There are 8 hidden switches. A switch that is on adds its own fixed numbers to the row, and there is some noise. The rows also spread widely along 8 directions, which tell nothing about the answers.
(in the rows, 128 means zero)
Known rows, each followed by its switches (1 for on, 0 for off):
[162 124 113 132  76 101 161 165 105 159 154  88  91 165 168 107 103 135
 147 110 131 107 136 148 201 132  89 130 116 164 153]  1 1 0 0 0 0 0 0
[197 127 148 120 124 147 118 144 138 154 116 107 125 150 135 149 140 102
 142 114 104 137 130 143 158 153 105  83 143 137 140]  1 0 1 1 0 0 0 0
[180 139 113 117 143 164 150 146 116  80 108  94 145 147 143 149 125 130
 105 117 147 146 144 126  84 141 161 122 139 124 139]  1 0 0 1 0 1 1 0
[161 123 107 141 109  97 144 146 130 148 157  80  88 153 150 128  99 108
 169 121 128 116 126 133 198 146  89 138 126 139 143]  1 0 1 0 0 1 0 0
[ 84 130 150 160 131 106 130 133  99  82 151  96 132 114 141 106 111 116
 135 139 117 110  83  92 130 120 177 158 164 159 126]  1 0 1 1 0 1 1 1
[157 133  95 121 135 158 123 137 125 115 126 123 129 128 123 141 122 110
 126 134 141 127 126 122 131 126 121 109 143 116 124]  1 0 1 0 0 0 0 0
[148 115 176 151  98 143 133 169 110 147 106  69 104 157 131 144 145 121
 141 115  87 101 136 108 162 111 139 122 128 167 132]  0 1 0 0 1 0 1 1
[164 152  66 114 122 132 160 130 104 110 151  98 118 147 158  99 102 138
 104 146 123 151 151 127  97 123 147 135 126 125 152]  0 0 0 0 1 0 0 1
[152 137 119 131 140 151 146 150 124 106 130  99 135 124 130 128 124 120
 130 133 114 148 142 115  93 128 140 126 147 140 134]  1 1 0 0 1 0 1 1
[145 113  73 126 124 152 111 140 119 102 152 132  90 128 133 136 104 106
 142 140 152 100 132 123 168  77  98 113 136  75  99]  0 1 0 1 0 0 0 0
[156 137 140 120 149 144 103 116 115  85 127 143 151 104 135 140 146 117
 105 144 110 112 118 113 103 114 166  81 141 123 140]  1 1 1 0 0 0 0 1
[191 130 108 114 144 158 116 119 125  64  97 131 152 119 131 186 141 110
 105 127 153 109 136 127 155 113 120 112 131  97 135]  1 0 1 1 0 0 0 0
[209 141 148 108 142 176 137 152 141 163  91 105 144 159 131 144 149 125
 111 108 102 161 143 139  90 178 147  67 147 149 146]  0 0 1 0 0 0 0 0
[137 128 161 141 133 129 126 136 122 120 116 126 139 114 134 135 137 117
 127 131 105 102 123 112 151 116 132 106 160 172 138]  0 0 0 0 1 0 0 1
[130 132 162 147 149 133 132 142 140 147 130 115 135 132 128 115 120 115
 149 124  96 140 108 112 108 166 152  97 176 173 130]  0 0 1 0 0 1 0 1
[185 125 117 113 140 153 122 151 153 142 137 145 128 127 136 133 119 104
 141 125 126 143 142 147 125 150  92  57 161 134 136]  0 1 0 0 0 0 1 0
[122 135 123 147 148 124 151 135 127  83 129  94 151 122 135 136 117 120
 140 141 118 140 110 109 119 140 149 171 163 138 137]  0 0 1 1 0 0 1 1
[166 145 155 127 142 158 149 140 112  92  86  89 162 135 137 152 153 134
  90 130 100 139 145 103  72 132 192 126 142 157 151]  0 0 0 0 1 0 1 1
[163 122 104 123 115 160 100 144 120 156 140 114  86 141 122 122 119  97
 132 141 114 123 130 125 155 111 107  78 138 115 110]  1 0 1 0 1 0 0 0
[119 135  90 128 169 169 144 155 150 130 164 138 116 135 121  87  73 120
 165 127 140 164  99 128  80 164 117 102 194 143  95]  0 1 1 1 0 1 0 1
[144 150 129 109 143 123 142 137 128 138 148 148 157 109 146  78 102 122
 105 136 115 168 117 135  75 169 143  74 195 189 153]  0 0 0 0 1 0 1 0
[179 139 160 125 136 123 129 125 124 105 101 118 160 132 148 165 145 122
 108 121 112 118 123 129 143 141 154 111 146 148 162]  0 0 1 1 0 0 0 0

New rows, each followed by its switches (1 for on, 0 for off):
[178 135 151 125 155 158 121 139 147 138 132 119 121 146 127 131 116 110
 138 119  97 145 125 126 103 154 138  65 166 141 126]  0 1 1 1 1 1 0 1
[211 132 146 111 149 138 102 121 149 154 127 117 120 141 133 148 134  95
 122 127  90 144 142 131 116 157 135  48 147 125 154]  0 0 1 0 1 1 0 0
[116 128 121 133 131 143 131 152 124 154 139 115 110 126 120  99  98 113
 139 133 118 134 103 113 136 132 126 118 172 159 110]  0 0 1 0 1 0 0 0
[164 131  94 115 151 193 128 147 121  94 103 120 126 145 121 155 117 128
 106 122 163 123 132 112 100 126 148 106 141 107 109]  0 0 1 0 0 1 0 0
[171 140 118 122 137 133 131 126 116  95 143 105 125 141 145 132 110 127
 120 126 124 122 127 125 125 126 143 112 137 127 141]  1 1 1 1 1 1 0 1
[ 95 128 108 148 143 152 143 152 121 117 121  97 122 121 113 124 108 116
 146 141 129 130 100  95 115 119 153 175 161 131 100]  0 0 1 0 0 0 0 0
[207 121  82 110 167 158 108 133 187 144 150 154 111 135 123 148  95  81
 177 125 144 153 138 153 157 169  43  48 172  96 123]  0 0 1 1 0 1 0 0
[164 125  86 132 112 148 167 169 129 136 129  77  99 152 134 136 102 120
 159 114 141 130 147 133 164 121  87 158 123 135 124]  1 1 0 0 1 0 0 0
[ 85 115 135 165 111  81 129 142 112 124 165  86 103 112 134 112 103 107
 161 145 105 102  90 100 174 113 145 176 150 138 129]  0 1 1 0 0 0 1 0
[124 137  89 130 103 102 143 129  81  79 156 108 112 127 165 110  99 142
 107 150 140  83 127 108 163  79 145 160 120 132 148]  0 1 0 0 1 0 0 1
[ 62 129 144 154 135 117 156 160 101 108 159  91 124 120 137  78  92 133
 136 133 125 137  83  94  84 125 194 170 186 167 107]  0 1 0 1 0 1 1 0
[153 120 126 141 127 169 121 156 127 153 116  69  99 148 112 145 141 101
 148 129  99 141 131 109 123 123 141 124 130 105 107]  1 0 1 0 0 0 0 0
[148 105 106 129 135 142  74 131 142 119 150 148  95 103 118 144 116  81
 149 152 131  98 116 117 176  97  91  68 152  87 109]  0 1 1 0 0 0 1 0
[140 138 142 123 172 173 138 145 140  90  99 123 176 103 108 146 123 112
 119 126 129 157 111 114  83 155 146 127 192 162 121]  1 0 1 1 1 0 1 0
[156 140 138 129 140 128 145 135 133 119 130 112 142 134 142 129 112 126
 135 125 108 132 118 130 134 146 126 124 160 157 147]  0 1 1 1 1 0 0 1
[181 125 125 122 170 195 109 154 180 166 128 150 124 115  97 136 124  83
 176 125 102 165 147 142 102 148  67  41 180 136 102]  1 1 0 0 1 0 0 1
[162 128 107 129 114 148 129 143 106  99 118  99 118 152 138 145 130 128
 112 136 133 104 135 113 147 116 136 117 118 123 137]  0 0 1 0 0 0 1 1
[119 124 137 144  98 149 160 172  79  96 109  66 111 169 148 126 117 154
 105 109 152  97 116 100 137 107 180 164 134 154 119]  0 0 0 1 0 1 1 0
[137 129 162 146 168 132 154 149 160 106 127 114 162 103 128 144 115 103
 165 108 124 153 110 131 106 166 125 134 194 170 132]  1 1 0 1 0 1 1 0
[183 123 111 112 127 174 112 170 155 224 152 130  82 159 122  91 112  93
 167 123 100 173 142 152 116 161  78  28 169 139 107]  0 0 0 0 0 0 0 0
[155 133 129 114 147 155 100 122 119 112 116 142 137 110 122 136 130 111
  97 145 117 122 119 112 109 117 158  78 160 131 130]  0 0 1 0 1 0 0 0
[150 146  62 120 146 141 176 146 131  80 135 118 150 134 142 119  77 136
 132 131 160 151 127 134 125 160  94 153 167 150 141]  0 0 1 1 1 0 1 1
[171 136 105 121 133 154 131 132 112  73 112 118 146 120 137 151 132 120
 102 136 139 115 151 115 126 107 131 116 130 129 145]  1 0 0 0 1 0 1 1
[157 134 134 129 149 124  98 103 130 102 131 140 148 101 132 147 142 102
 117 151  99 117 118 113 123 121 147  89 148 120 149]  0 0 1 0 0 0 0 1
[143 133 138 133 135 133 139 159 139 161 150  88 115 134 127  99  99 105
 157 123  93 175 112 133 108 165 123 119 175 158 129]  1 1 1 1 1 0 1 0
[195 136 160 111 146 176 100 130 127 116 105 129 142 145 134 153 159 123
 102 124  95 129 131 126  92 129 169  50 140 118 138]  0 1 1 1 0 0 0 1
[140 150  92  96 140 165 122 130  97  73 139 170 153 117 146  89 116 143
  66 151 148 131 125 119  55 120 170  60 163 139 135]  0 0 0 0 0 0 1 1
[127 140 122 154 150 107 188 141 133  76 135  90 153 130 155 142  99 139
 152 119 139 128 120 118 125 146 141 203 156 157 145]  0 1 0 1 0 1 0 1
[202 118 175 144 109 100 135 137 141 130 108  83 132 140 151 195 154 100
 160 101 101  98 144 143 219 130  88 132 117 138 166]  1 1 0 1 0 0 0 0
[123 117 109 132 139 154 119 151 125 104 146 134 111 118 124 124 103 111
 136 133 151 108 119 109 125 109 133  99 159 123 106]  0 1 0 0 0 1 1 0
[152 134 129 136 132 139 127 140 128 124 140 105 121 136 135 124 122 116
 149 129 102 134 115 128 131 136 128 118 146 128 130]  1 1 1 1 0 0 0 1
[164 137  82 126 125 128 164 145 114  82 141  83 114 155 150 136  92 140
 125 128 148 117 142 119 134 135 129 151 121 130 150]  0 1 1 0 1 1 1 1
[178 131 135 119  90 134 123 150  89 125 138  82  96 180 160 116 130 139
 102 125 107 110 130 128 138 119 158  90 110 128 148]  0 1 1 1 0 0 1 1
[ 59 112 109 148 158 159  88 142 127  89 151 157 116  74  95 109 101  78
 159 158 142 113  72  92 137  91 120 122 202 117  65]  1 0 1 1 0 0 1 0
[144 124  68 114 138 184 129 168 133 138 146 117  93 140 112 103  82 113
 141 139 141 153 126 122 102 134 106  95 160 114  95]  0 1 1 0 1 0 1 0
[168 129 117 129 158 128 127 126 150  87 136 126 146 114 133 156 111  98
 142 125 142 138 121 131 137 159 107 110 168 128 142]  1 0 1 1 0 1 1 0
[132 125 108 134 145 161 122 146 125  82 136 132 121 127 132 130 108 113
 134 134 153 112 120 113 126 112 129 102 164 128 107]  0 0 0 1 0 1 1 1
[183 132 122 135 134  96 164 136 154 113 121  99 152 120 147 167 116 105
 149 122 124 133 151 137 176 159  83 153 148 155 173]  0 0 0 0 1 0 1 0
[134 122 120 138 133 134 131 150 127 108 146 111 116 123 133 130 101 108
 147 123 141 116 108 115 143 134 123 121 152 139 122]  1 1 1 0 0 1 1 0
[130 132 175 136 142 140 132 151 136 141 131 102 140 121 128 106 132 112
 136 130  85 165 113 118  68 152 177 108 183 158 125]  0 1 0 1 0 0 1 0
[169 125  93 102 118 201 110 158  96 115 124 106  95 166 127 119 120 132
  94 131 139 133 131 118  84 107 165  72 131  88 102]  0 1 1 1 0 0 1 0
[111 129 136 136 102 117 128 142  86 126 140  92 103 131 142 108 113 135
 107 137 110  95 102  98 144  96 174 141 136 147 127]  0 1 1 0 1 0 0 0
[211 138 121 103 138 163 133 148 134 128 115 107 141 142 133 142 126 121
 109 121 117 158 148 142  93 161 130  75 140 137 151]  1 1 1 0 1 0 1 0
[199 121 133 118 139 166 102 146 150 134 117 125 127 126 123 159 146  91
 137 123 113 138 151 138 121 133 108  56 139 114 131]  1 1 0 0 0 0 1 0
[182 127 145 112 139 160 122 153 136 148 126 139 123 149 136 132 116 125
 125 108 128 124 122 136 124 158 126  49 159 155 132]  0 1 1 0 0 1 0 0
[143 137  80 112 126 173 164 170 108 112 132 108 117 143 133 105  91 141
 112 127 156 144 137 119  94 126 135 131 151 142 118]  0 1 0 0 1 0 1 0
[151 139 104 117 136 143 144 146 113  92 144 101 126 142 146 113 100 131
 117 121 149 140 118 127  98 143 155 121 149 127 131]  1 1 1 1 0 1 1 0
[144 138 151 138  99 114 137 143  87 109 136  65 118 157 158 112 134 135
 113 128  97 117 116 114 128 123 180 140 120 145 152]  1 1 1 1 0 0 1 1
[170 137 144 113 125 145 144 160 128 164 124 129 131 146 138 110 109 135
 124 111 118 132 122 140 134 161 116  76 167 183 139]  0 1 1 0 1 0 0 0
[160 111 107 140 145 141 101 142 163 157 171 113  78 127 121 129 106  73
 193 129 110 144 132 133 148 124  82  88 157  87  99]  1 1 0 1 0 1 0 0
[134 119  45 116 130 180 147 168 127 109 144 139  95 143 121 120  70 129
 153 124 190 112 115 135 167 115  63 126 158 109  86]  0 1 1 1 0 0 0 0
[143 127  98 154 137 108 151 144 157 159 165  88 102 136 133 116  97  97
 199 136  97 149 125 130 155 155  85 153 146 124 133]  0 1 1 0 0 0 0 1
[189 158 158 115 166 160 154 137 136 108  91  88 190 133 133 146 149 127
  98 118  96 195 130 129  28 191 198 119 165 151 161]  1 0 1 1 0 0 1 0
[159 133 124 116 153 172 143 154 140  92 107 145 164 122 124 147 110 131
 121 111 156 132 111 134 116 155 116  99 181 153 125]  0 1 1 1 0 0 1 0
[167 131 152 137 129 136 133 144 134 155 120  68 116 153 132 139 137 111
 148 121  82 150 121 122 117 143 156 127 139 120 132]  0 1 1 1 0 0 0 0
[170 160  84 105 177 163 170 128 136  59 116 131 189 111 134 147 109 139
 106 125 160 166 126 137  60 161 146 149 165 121 143]  1 1 1 1 0 0 0 0
[180 128 122 116 123  92 102 112 132 126 151 133 120 113 149 133 113  95
 121 149 112 116 131 134 178 138 103  77 147 132 168]  0 0 1 0 1 0 1 0
[101 146 110 147 160 106 162 131 128  94 168  99 137 117 144  98  84 128
 153 140 121 147  91 109  89 148 161 178 175 145 129]  0 1 1 1 0 1 0 1
[140 132  97 130 142 139 106 116 119  98 147 141 127  99 135 124 128  98
 128 156 122 118 128 114 121  99 130  97 146 105 126]  1 0 0 0 0 0 0 1
[124 129  92 138 164 133 137 121 142  73 123 143 158  86 119 162 109 104
 140 142 157 115 111 111 152 123 110 162 166 118 126]  0 0 1 0 0 0 0 0
[162 143  96 106 144 192 123 146 107 103 122 116 127 158 131 107 123 135
  93 138 122 158 128 116  51 134 172  82 151 112 116]  0 0 1 1 0 0 1 1
[154 140 146 123 137 129 143 130 116 104 100 118 159 120 136 151 129 130
  99 126 126 116 118 114 135 137 154 128 153 165 153]  0 0 1 0 1 0 0 0
[184 131 118 122 140 147 122 131 133 128 130 102 126 123 132 151 141 102
 133 133 105 146 147 129 105 124 141 103 130 100 140]  1 1 0 0 0 0 0 0
[107 119 119 142 120 146 114 158 124 156 169 123  82 130 118  85  92 102
 173 135 111 120  93 120 164 112  92  99 170 147  91]  1 1 1 1 1 0 0 1
[137 130 144 135  81 112 140 157  83 160 134  71  93 163 162 102 129 137
 114 130  99 111 127 116 148 110 172 131 116 151 140]  0 0 0 0 0 0 0 0
[163 130 109 114 113 136 120 147 115 136 160 112  99 136 144 104 105 110
 131 135 119 141 134 137 132 121 116  90 146 127 129]  1 1 0 1 1 0 1 0
[189 131 120 106 129 160 109 137 120 115 119 111 121 138 132 147 129 117
  98 137 117 129 140 120 106 120 152  76 131 108 136]  0 1 1 0 1 0 1 0
[174 124 111 140 122 153 148 149 125  83 104  92 129 146 138 184 138 121
 148 112 142  97 148 126 177 101  99 152 114 113 129]  1 1 0 1 0 0 0 1
[153 119 140 141 127 160 154 176 131 138 119  69 105 161 128 139 108 119
 154 106 122 139 132 117 127 136 131 141 153 148 110]  0 1 0 1 1 1 1 0
